The rows are grouped in 4 ways, from coarse to fine. Each group lies inside one group of the grouping before and may be the whole of it. The rows also spread widely along 12 directions, which tell nothing about the answers.
In the rows, zero is written as 128.
Some rows, each with its group in each grouping after it:
[150  97 166 140 123 106 142 128 104 126 153 143 108  86 160 164 121 140
 131 128 156 172 160 108 155 112 161 180 126  81 129 181 153  86 119 127
 151 127 113 106 160 128 116] -> z187 z73 Kidum ril
[122 113  97 152 122 126 137 131 157 135 173  65 116 138 138 136 157 133
 113 141 158 148  93 100 140 103 216 120 121 139  68 174 126 122 104  88
  96 169 121 111 127 129  75] -> z678 z357 zoz nazev
[134  72 108 120 150 131 134 123 145 128 126  47  88 105 179 139 126 147
 126 138 202 169  73 130 167  83 178  77 145 152 103 139 114 132 141 127
  75 155 157 151 144  65  94] -> z187 z520 Gidi tiv
[ 86 119  88 103  98  95 111 119 140 110  87  72 140 115 131  62 119  84
 132 129 120  76 128 139 123  90 131 112 130 182 153 130 120 170 127 124
 107 165 125 138  93 162 145] -> z678 z855 nedon subus
[113 134 115  93 167 135  99 143 128 111  69 218 117 151  74  62 135 151
 111 134  81  89 189 111 169 111  65 147 104 183 173 110 129 158 127 111
 134 148 100 113 111 100 146] -> z302 z582 Mopep peta
[113 170 124 127  96  89 179  60 159 127 131 137 133 113 187 150  90  97
 147 132  93  66 200 121 124 124  68  98 125 157  98 107 109 111 138 129
 146 110 131 122 110 128 140] -> z678 z357 gupov fonuz
[118 115 122  65 100 131  65  78 176 146  66 112 125  78 107 136 132 127
 122 115 118  75 147 170 124  89  81  48 150 174 145  67 121 125 107 146
 117 123 125 122 120  88 145] -> z13 z921 boti naz
[122 132 115 169 126 139 149 153 120 117 135 120 103 205 188 153 134 134
 162 151 172 162  66 116 154 129 155 180 145 120 160 179 105 114 178 154
  58 158 135 144 157 153 126] -> z13 z921 dedu gimib
[140 178  95 124  94 144 108  91 187 133 134 150 109 150 132 149 169 146
 106 148 103  85 164 120 117 112  83 120 106 176  85 108 112 120  98 129
 133 130 115 104 124 147 111] -> z302 z749 luv Lazo
[147 175 100 100  70 131 114  64 186 122 115 133 120 117 187 181 146 116
 159 136 119  63 179 152 104 127  73 142 134 152 127  97  89 119 126 177
 136 101 160 132 121 169 142] -> z302 z385 bil zafig
[144  90 149 148 159 116 160 111  77 131 128 101 108 120 104  78 107 121
 126 164 165 194 120 117  78 149 103 133 122  85 127  99 160 150 142 136
 172 132 121 147 121 132 111] -> z302 z547 Zil zuke
[144  93 130 135 124 101 207  95 122 143 146  48  85 142 219 163  98 140
 141 159 184 184 102 109 126 124 150 107 149  98 103 141 128 109 161 146
  96 125 146 152 127 104 106] -> z678 z357 zoz vatup
[141 112  96  90 168 150 118 120 149 115 119 139 140  82 145 149 154 137
 157 108 133 103 163 159 157 135 165 186 143 115 154 140  95 141 121 137
 144 108 182 152 118 105 134] -> z302 z582 Mopep Pasuz
[118 132 164 152 146 123 163 133 102 141 132 116 138 100 106  93  66 125
  81 142 119 159 118 134 106 141  69  72 131 148  94  90 151 126 139 114
 146 105 112 144 109  87 127] -> z187 z520 Gidi Guge
[114  93 163 120 177 117 160  97 104 137 101  99 124 124 113 127  98 136
 156 142 175 171  95 143 124 139 131  85 153  88 141  86 128 124 148 132
 103 126 138 153 132  55 132] -> z13 z638 Livip lafu
[133 171  96 113  91 116 163  93 184 148 135 110 109 176 124 147 157 153
 102 161 113 110 132 105 113 122 135 121 114 156  86 131 123 118  87 113
  97 132 109 117 107 128 107] -> z302 z749 Fis Volaz
[127  62 137 108 150 115 124 179 104 149  99  82  85 151  64  71 134 175
  73 157 172 211  55  91 155  91 188 108 123 126 146 155 177 139 105  97
  76 174  87 127 128  80 103] -> z187 z520 bup fuf
[143 140 137 147 149 179  93 114 168 128 163 160 104 122 150 189 160 167
 128 129 144 132 132 131 148 128 106 106 133 148  71 106 106  87 130 123
 119 118 139 107 160  88  88] -> z302 z385 bil serab
[161 118 122 158 131 160 144 136 137 133 175 104 100 134 182 182 155 164
 121 140 165 180  99 127 134 137 162 173 139 102  94 169 120  94 131 136
 115 116 145 137 150 137  98] -> z302 z749 moga Muge
[ 99 123 113 135 206 156  96 143 105  94 100 192 169 108  90  81 140  99
 177 104 118 102 150 160 146 144 120 181 126 124 187 113  94 171 153 127
 166 140 159 146 131 126 156] -> z13 z876 poger Solu
[120 160  93 129 131 103 200  88 150 138 131  84 155 165 119 118 126 108
 143 146 127 117 121 130  94 151 168 137 121 114 110 125 110 153 109 118
 118 134 143 153  86 134 126] -> z13 z638 Livip Sina
[111 137 168 166 183 162 171 193  76 126 156 165 178 136 100 128  97 140
 132 127 109 181  93 147 131 203 141 214 167  72 161 154 140 108 161 126
 124  79 146 158 115 118 153] -> z302 z547 Lilon Vug
[115 118 135 127  92 105 135 149 143 150 140  81 134  90 123 118 103 135
  60 129 108 136 127 119 150  92 156 102 130 176  89 168 162 109  84  88
 102 139  94 107 111 111 113] -> z187 z73 Kidum bugul
[124 115 161 102 124  79 107  62 116 124  82 170 129  93  53  96 126 102
 154 134 128 109 197 121 101 112 101 117 103  92 158  88 153 130  96 120
 186 146  88  99 130 133 141] -> z13 z638 Zoka teze
[148 145 136 153 180 155 205 140 121 147 143 167 118 189 162 157 108 181
 111 141 110 167 127 113 154 160  92 134 136 119 104 127 128  97 157 125
 111 103 127 141 119  76 125] -> z13 z638 Zoka fori
[120 139 111 156  85 114 166 165 146 136 153 112 144 131 185 136 100 122
  80 119  82 120 149 114 161 107 137 165 129 179 109 211 141  95 113  94
  96 133  97 111 113 170 136] -> z13 z876 kube Lavum
[118 103  74  81 180 123 136 119 126 110  74 116 132 138  87  43 142 118
 148 141 129 112 136 134 127 127 138 155 117 140 175 104 112 205 127 127
 138 154 157 165  90 120 140] -> z302 z547 Zamat teso
[159  82 147 122 134 126 178 173  97 174 127  80 132 122 109 107 101 168
  55 133 117 204 108 127 105 142 153 155 142  84 130 160 187 112  98 115
 134 105 100 144  93 121 132] -> z13 z638 Livip lafu
[123  74 143 134 123  85 176 132  86 127 115  55 121  76 164  61  63 102
  94 140 137 166 137 128 115 106 112 132 130 138 130 146 159 145 134 115
 142 131 116 160 112 143 137] -> z302 z749 Fis Volaz
[118 133 149 145 167 158 169 132 122 153 156 101 142 120 145 166 100 151
 126 133 134 160  90 150 122 168 126  98 168 107  98 102 118 102 158 132
 110  85 157 156 113  65 123] -> z678 z357 zoz nazev
[138 115  73 147 138 173 135 191 129 122 123  99  89 207 191 104 143 164
 106 158 146 166  66 117 161 118 125 176 141 175 146 170 118 149 173 153
  58 156 144 155 120 151 119] -> z302 z547 Lilon Vug
[148 136 160 138 130 118 180 140 109 141 162 139 164  77 118 155 102 129
 115 119 115 159 149 139 108 169 155 190 141  63 128 160 151  99 110 127
 178  73 138 143 113 131 140] -> z187 z520 Gidi tiv
[120 155 128 132 146 120 149 148 110 119 129 167 189  80  75  77 102  97
 111 111  75 101 176 145 108 156 119 187 117 118 148 135 136 154 109 114
 199 100 133 145  89 152 157] -> z187 z520 Gidi tiv
[112 126 129 106  90 119 121 120 145 125 101  76 113 132 166 175 120 127
 163 144 188 140  59 151 146 112 163 121 174 125 167 141 104 110 151 171
  41 128 155 152 142 112 142] -> z187 z520 Gidi Guge
[112 137 142 157 202 152 135 132 114 118 125 172 103 182  79 105 131 157
 136 162 165 168  82 104 149 135 109  86 114 135 111  87 117 138 157 113
 106 154 119 129 147  52  97] -> z187 z520 Gidi Guge
[ 96 211 147 161 106 119 165 140 141 137 153 186 143 202  92 152 122 144
 112 159  89 121 120  95 142 151 121 145 122 149 107 150 133  93 117 105
  81 131  85  94 122 120 124] -> z187 z73 Kidum bugul
[126 127  91 110 127 137 147 160 167 120 138 124 127 145 177 175 149 160
 126 120 125 120 126 122 202 115 203 196 151 153 138 213 104 105 118 111
  56 130 147 131 125 111 126] -> z302 z582 Mopep peta
[158 147  97 149 138 156 173 163 126 136 148 142 108 201 138 119 156 172
  97 157 116 169 112 104 122 155 137 211 114 114 126 170 133 132 126 131
 122 125 123 143 112 164 118] -> z302 z749 moga Muge
[120 158  95 143 174 167 143 163 137 139 154 160 158 153  83 102 151 147
 104 125  82 117 126 125 125 162 148 168 120 124 114 134 123 148 116 102
 151 122 137 135  91 124 120] -> z678 z357 gupov fonuz
[137 184 115 107 109 130 102  84 150 131  93 216 141 144  79 119 158 115
 145 131  79  61 205 136  87 144  56 165 103 122 168  86 119 139 110 158
 193 119 113 110 112 171 158] -> z13 z921 dedu gimib
[165 107 110 113  99 140 106 118 144 142 117  96  66 156 154 146 171 170
 116 165 174 168 102 116 116 104 129 149 128 116 135 135 137 120 120 162
 105 143 122 129 144 150 107] -> z302 z749 luv Lazo
[115 157 117 121 154 154 135 162 152 139 118 187 158 165  90 131 142 162
 104 113  73 106 143 128 165 138 134 160 131 143 137 148 124 113 107 102
 103 122 112 116 110 101 143] -> z13 z638 Livip lafu
[131 182 119 102 108 151 132 123 171 162 118 150 104 211  78 164 160 191
  93 171 109 131  96 114 118 152 111 115 140 150 116 106 130 104 105 130
  62 116 103 111 102  91 114] -> z302 z582 Mopep Pasuz

New rows. What belongs after each?
[134  94 100 123 127  86 147 100 131 108 105 129 123  80 182  80 106  86
 127 110 110  86 222 117 150  78 107 150  94 163 138 158 126 151 121 113
 184 157 120 127 124 160 139] -> z13 z921 dedu gimib
[105 143 170 142 136 168  97 146 109 142 112 150 153 116 114 158 104 133
 138 124 124 145  89 180 111 166  68 119 179 118 163  88 123  97 165 161
 107  88 139 141 135 107 162] -> z13 z876 poger Solu
[108 135 107 128 181 149 150 151 129 107 121 167 109 217 152 150 162 165
 181 142 154 140  88 107 184 141 168 177 145 106 168 158  96 121 175 140
  60 146 148 138 140  97 128] -> z678 z855 nedon subus
[147  80 118  88 149 110 176 110 111 136  91  90 124  89 186 127  97 123
 152 121 143 145 152 154 131 131 126 159 151  95 183 131 126 140 147 159
 142 103 167 173 107 117 163] -> z13 z876 kube Lavum
[144 114  84  63 159 128 105 114 142 123  55 161  86 162  83  79 175 157
 142 148 143 116 141 111 144 102 120 142 102 131 188  98 120 182 117 153
 136 160 135 138 115 106 136] -> z187 z520 bup fuf
[104  97 102  83 143 111 100  85 174 112  99 115 119  76 152 120 140 121
 141 103 125  64 180 132 175  70 132  69 126 184 110 115 107 133 116 103
 124 151 136 113 123  78 120] -> z678 z855 nedon subus
[151 144 110  69 112 105 149  63 154 128  74 142  98 138 146 151 137 137
 171 151 150 103 159 132 118 122  96 128 131 110 173  88 108 140 134 183
 132 113 155 147 119 109 150] -> z187 z520 Gidi tiv
[130  81 152 104 170 136 132 148 110 144 117 119 117 128  65 115 137 169
 112 143 151 192  92 120 136 140 169 135 146  89 143 129 159 119 112 107
 108 125 117 130 126  74 115] -> z302 z547 Zamat teso
[106 123 135 187 150  84 246 125 110 128 182  83 115 177 182 123  81 123
 125 161 148 178 104  72 150 134 174 121 120 121  69 179 135 111 152  77
  89 152 112 134 124 104  91] -> z678 z357 gupov fonuz
[167 148  85 114 100 116 180  81 159 167 125  86 108 168 125 118 146 137
  95 161 119 128 141 118  60 138 114 121 104 125 101 107 137 149  94 142
 159 127 120 139  83 154 114] -> z13 z921 dedu gimib
[ 96 108 104 111  97  88 102 124 135  92  85 110 123  97 158  79 105  88
 134 128 128  82 165 128 167  72 119 144 126 199 163 162 116 153 132 117
  97 169 117 125 124 158 145] -> z302 z582 Mopep peta
[132  76 155 121 134  84 142 107 105 122 100 144 106 101 131  96  98 118
 123 129 134 144 181 103 147  91 109 125 112 122 149 141 159 118 125 110
 154 150  87 112 145 119 130] -> z13 z921 boti naz
[119  86 119  78 149 118 132 108 127 128  80  94 134  76 125  95 104 120
 135 123 128 117 147 158 133 118 112 112 152 141 162 100 128 156 130 137
 132 116 155 159 103  91 149] -> z302 z547 Zil zuke
[149 112 141 143 102 136 114 125 105 138 128  85  84 156 128 137 148 147
 134 177 195 200  62 127  82 136 133 158 141  78 148 125 143 119 140 171
 106 136 122 142 149 165 113] -> z302 z749 luv Lazo
[145 133 132 101 115  83 186  57 160 137 119 160 122 114 152 162 117 128
 136 124 101  98 219 109 135 117 110 124 113 117 115 129 132  98 101 117
 163 110 111 110 123 106 133] -> z13 z921 boti naz
[114  77 147 116 102 100 110 161 125 122 111 114 122  75 134 100 106 134
  79 112 109 134 156 117 179  74 149 149 130 165 141 195 162 103  97  85
 107 140  87 108 135 133 136] -> z302 z749 moga Muge
[147 171 139 160 149 169 158 140 139 163 174 141 139 134  83 145 127 165
  66 145 108 162 105 130  92 169 102  99 125 129  54  98 143 108 107 112
 155  89 120 128 104  91 100] -> z187 z520 Gidi Guge
[106 162 109 115  77  97 122  76 151 110  86 141 135 135 162 136 122  79
 179 135 120  68 168 145 115 116  80 146 132 153 175 117  97 135 144 164
 119 137 133 126 126 179 166] -> z13 z876 poger Solu
[130 190 151 130 118 160 142 120 173 159 165 169 143 147  95 211 154 180
 103 138  93 126 126 134 123 168 126 133 147 114  85 121 126  65  94 114
 107  74 118 109 125  90 120] -> z302 z749 luv Lazo
[121 147 135 114 152 129 145 112 132 126  91 191 122 170 130 141 121 151
 152 133 111 111 155 124 162 130  85 131 133 132 161 111 115 110 149 138
 103 127 120 125 128  92 151] -> z13 z638 Zoka fori
[130 174 131 146 126 148 131  77 146 117 125 164 127 140 189 193 122 120
 188 132 141 100 143 158 128 147  62 123 150 124 130  87  82  98 175 178
 120 107 160 138 146 125 145] -> z13 z638 Zoka fori
[143 142 154 152 162 147 154 133  74 133 113 170 127 188  97 122 122 142
 163 161 149 184  98 135  86 186  94 188 141  45 184  99 137 130 170 175
 142 114 131 155 126 148 150] -> z13 z638 Zoka teze
[ 88 165 117 194  68 119  79 149 143  94 157 116 143 121 135 106 122  74
 119 136 135 101 101 122 139  87 130 130 117 201 100 173 116 125 130 108
  95 180  99  98 151 196 111] -> z187 z520 Gidi tiv
[116 133 161 171 106 114 150  95 121 127 127 118 107 119 210 146  66 106
 130 138 137 128 141 133 131 112  32  71 140 171 103 106 121  93 180 146
 115 124 115 129 150 119 135] -> z13 z921 dedu gimib
[134  63 146 106 149 133  96 113 112 138 125  78 139  12 128 120 114 114
 130 103 153 143 145 168 110 119 143 111 153  92 132 104 140 131 121 136
 184 106 156 145 122 107 127] -> z678 z357 zoz vatup
[155 130 112  77 181 134 182  99 140 153  97 140 109 178  69  98 147 177
 117 163 122 147 139 113  96 163 120 130 113 101 134  74 133 163 106 126
 144 111 138 155  84  74 118] -> z302 z385 bil serab
[148 131  56 114 123 150 144 116 176 138 115  88 105 172 181 131 153 145
 117 139 132 114 111 134 135 108 130 122 128 174 117 132  98 152 131 147
  95 148 151 151 111 131 116] -> z13 z921 boti naz
[148 140 161 124 134 131 175 115 134 152 139 142  97 154 146 201 123 180
 131 151 156 177 102 113 143 149 125 119 150  89 117 124 133  75 140 148
  95  95 131 131 143  69 121] -> z187 z520 bup fuf
[118 183 157 152  88 160  75 196 126 128 135 227 155 122  94 145 128 144
  86 112  62 107 147 131 151 136  72 190 135 150 154 162 146  79 122 133
 133 102  88  91 137 171 160] -> z187 z520 bup fuf
[171 103  77 129 175 141 154 128 121 138 124 118 106 172  99  80 173 152
 116 151 148 167 127 105 107 130 169 176  93  92 128 136 139 173 106 123
 166 165 128 142 104 149 101] -> z13 z638 Zoka teze
[154  82 118 142 166 100 161 118 114 130 159  88 111 111  67  84 157 130
 112 151 184 193 115  88 106 118 231 147  88  74  93 157 158 157  78  83
 176 169 114 124 126 119  70] -> z187 z520 Gidi tiv
[132 129 139  93 120 126 145 118 154 150 117 115 125  98 137 172 117 156
 113 123 127 129 126 139 151 123 130 103 153 131 123 124 128  98 114 133
 105  96 140 136 119  73 138] -> z187 z520 bup fuf
[130 166 156 147 110 141 160 160 139 137 150 183 129 139 173 194 105 164
 104 122  95 135 138 119 177 139  94 154 149 141 118 167 130  61 144 132
  97  89 117 116 140 107 144] -> z187 z520 bup fuf
[133 138  88 149 110 125 135  92 159  92 157 102 120 100 234 178 138  96
 181 126 167 100 151 142 152 115 153 177 138 147 109 169  74 123 151 148
 116 136 178 141 147 164 115] -> z302 z582 Mopep peta
[117 115 153 174 183 160  94 155  88 115 135 151 110 159  63  68 137 140
 122 163 163 182  83 113 110 141 104 126 109 125 122  94 140 149 149 112
 133 162 107 127 147 122  94] -> z302 z385 bil zafig
[161 140  99 105  66  77 179 101 145 144 126  96 146  68 137  88 101  97
  70 127  77  95 213 124  80 114 108 155  98 145 108 149 159 148  71 121
 209 106 113 132  71 188 141] -> z187 z520 Gidi tiv
[106 144 110  96 160 125 103 131 133 109  93 192 161  94  78  80 135 116
 134 110  82  69 195 137 158 115 122 167 108 153 166 124 116 164 105 114
 167 138 132 123 108 116 152] -> z187 z73 Kidum ril
[150 107 134 127 116 130 145 108 151 153 134 104  80 149 174 187 140 169
 119 147 163 170 110 112 146 108 133  99 140 126 104 140 137  81 127 131
  84 133 112 110 148  96 105] -> z13 z876 kube Lavum
[153 149  82 112 157 174 152 100 171 140 135 104 110 157 155 163 165 169
 133 145 142 131 104 149 116 153 129 129 139 132 102  98  89 140 129 151
 115 105 179 164 110  98 114] -> z302 z749 moga Muge
[149  89 138 153 116 138  97 194 108 137 153 112 112 110  91 108 147 153
  70 135 156 197  88 105 136 102 189 170 119 110 119 195 174 111  94 105
 129 153  88 106 143 153  96] -> z187 z520 Gidi Guge
[126 117 114  81 124 121 134 122 124 130  80 103 130 121 125 111 129 129
 150 139 138 125 118 156 113 136 135 176 152 104 196 121 120 151 131 164
 113 113 155 169 108 137 163] -> z302 z749 Fis Volaz
[118 132 124 119  52  97 150 154 123 147 108  54 116 148 167 123  91 126
  98 158 136 151  79 129 124 108 136 143 155 155 158 171 149 123 129 156
  55 137 113 141 106 163 147] -> z187 z73 Kidum bugul
[121 130 182 183 176 143 140 147  98 133 170 180 141 147  69 153 133 152
 131 134 144 188 105 110 138 158 162 148 128  69 105 144 150  78 125  90
 128 132  94 101 156  98 102] -> z13 z638 Zoka fori
[130 159  78 143  98 118 153  98 180 127 164 106 161  94 171 149 139  92
 123 110  96  74 180 138 123 119 153 155 113 162  82 166 104 125  91 102
 155 131 139 118 105 177 123] -> z13 z876 kube Lavum
[ 88 137 118 129 173 160  97 131 137 113 115 146 151 106 129 117 120 116
 155 113 116  88 129 159 157 128 102 103 149 163 136  92  90 142 163 129
 118 126 161 143 123  86 139] -> z678 z357 zoz nazev
[117 206 130 125 133 124 176  73 163 134 149 171 155 142 126 191 129 130
 162 139 107  88 158 137 123 167 121 134 133 116 104 101  93 108 120 136
 132  93 153 128 115  93 134] -> z187 z73 Kidum ril
[109  99 102 117 143  84 208 121 129 126 115  72 151 118 159  90  81 100
 123 121 118 124 139 126 150 114 173 134 132 146 135 168 124 151 123  96
 109 139 136 162  97 112 139] -> z13 z921 boti naz
[105 182  91  90 143 131 183  74 166 125 104 119 159 159 137 158 126 117
 188 142 116  78 124 164 116 175 120 137 163 129 154  86  73 151 148 161
  92  93 192 176  89  96 158] -> z302 z547 Zil zuke
[142 142 131 114 123  97 169 131 101 142  96 159 129 131  75  48  98 127
  76 148  78 131 179 104  93 135  61 145  92 133 145 108 170 159 106 123
 193 120  90 132  83 149 150] -> z187 z520 bup fuf
[143 138 148 109 204 116 214 115 105 143 128 179 153 132  52 109 117 153
 129 140 112 159 157 114 109 185 148 162 115  53 138 106 145 141 108 108
 188  87 138 151  94  65 133] -> z187 z520 Gidi tiv
[108 167 146 147 135 153 154 142 121 138 131 136 178 126 140 160  89 125
 137 116 101 122 107 175 123 173  99 142 172 120 142 117 112 101 156 147
 103  82 151 158 108 118 165] -> z13 z638 Zoka fori
[129 132 100 129 119 123  97 105 142  85 114 162 113 114 178 127 155 105
 176 127 140  87 180 128 156  98 115 195 112 141 160 152  93 139 141 149
 145 151 144 125 157 179 138] -> z302 z749 luv Lazo
[117 135  71 128  87 127 128 138 180 123 126  76 114 138 180 105 132 132
  77 134 103  92 131 121 162  75 129 115 118 233  89 172 114 138 107  99
  76 159 117 127 110 151 116] -> z302 z749 moga Muge
[ 79 168 149 102  88 117 108 144 148 145  96 167 157 138  68 120 110 132
 101 126  59  78 140 129 139 126  97 113 148 162 156 124 145 102 109 108
  88 115  85 101 100 115 161] -> z678 z357 gupov fonuz
[152 151  87 167 185 175 136 137 133 116 164 164 119 144 158 127 160 145
 135 137 136 134 141 124 141 141 122 171 103 135  95 128  99 154 143 139
 169 141 163 137 132 128  99] -> z187 z73 Kidum bugul
[142  91 118  96 157  88 189 116 134 137 126 123 156  86 111 118 123 131
 117 105 104 127 194 116 155 118 209 176 115  88 131 180 148 127  73  78
 164 126 123 130  99 109 132] -> z13 z638 Zoka teze
[142 133 100  81 114  88 187  63 167 129 109 135  88 175 188 179 149 147
 179 149 147 107 174  92 156 113 157 151 127 101 148 146 104 114 132 150
 101 133 143 124 125 110 127] -> z678 z357 zoz vatup
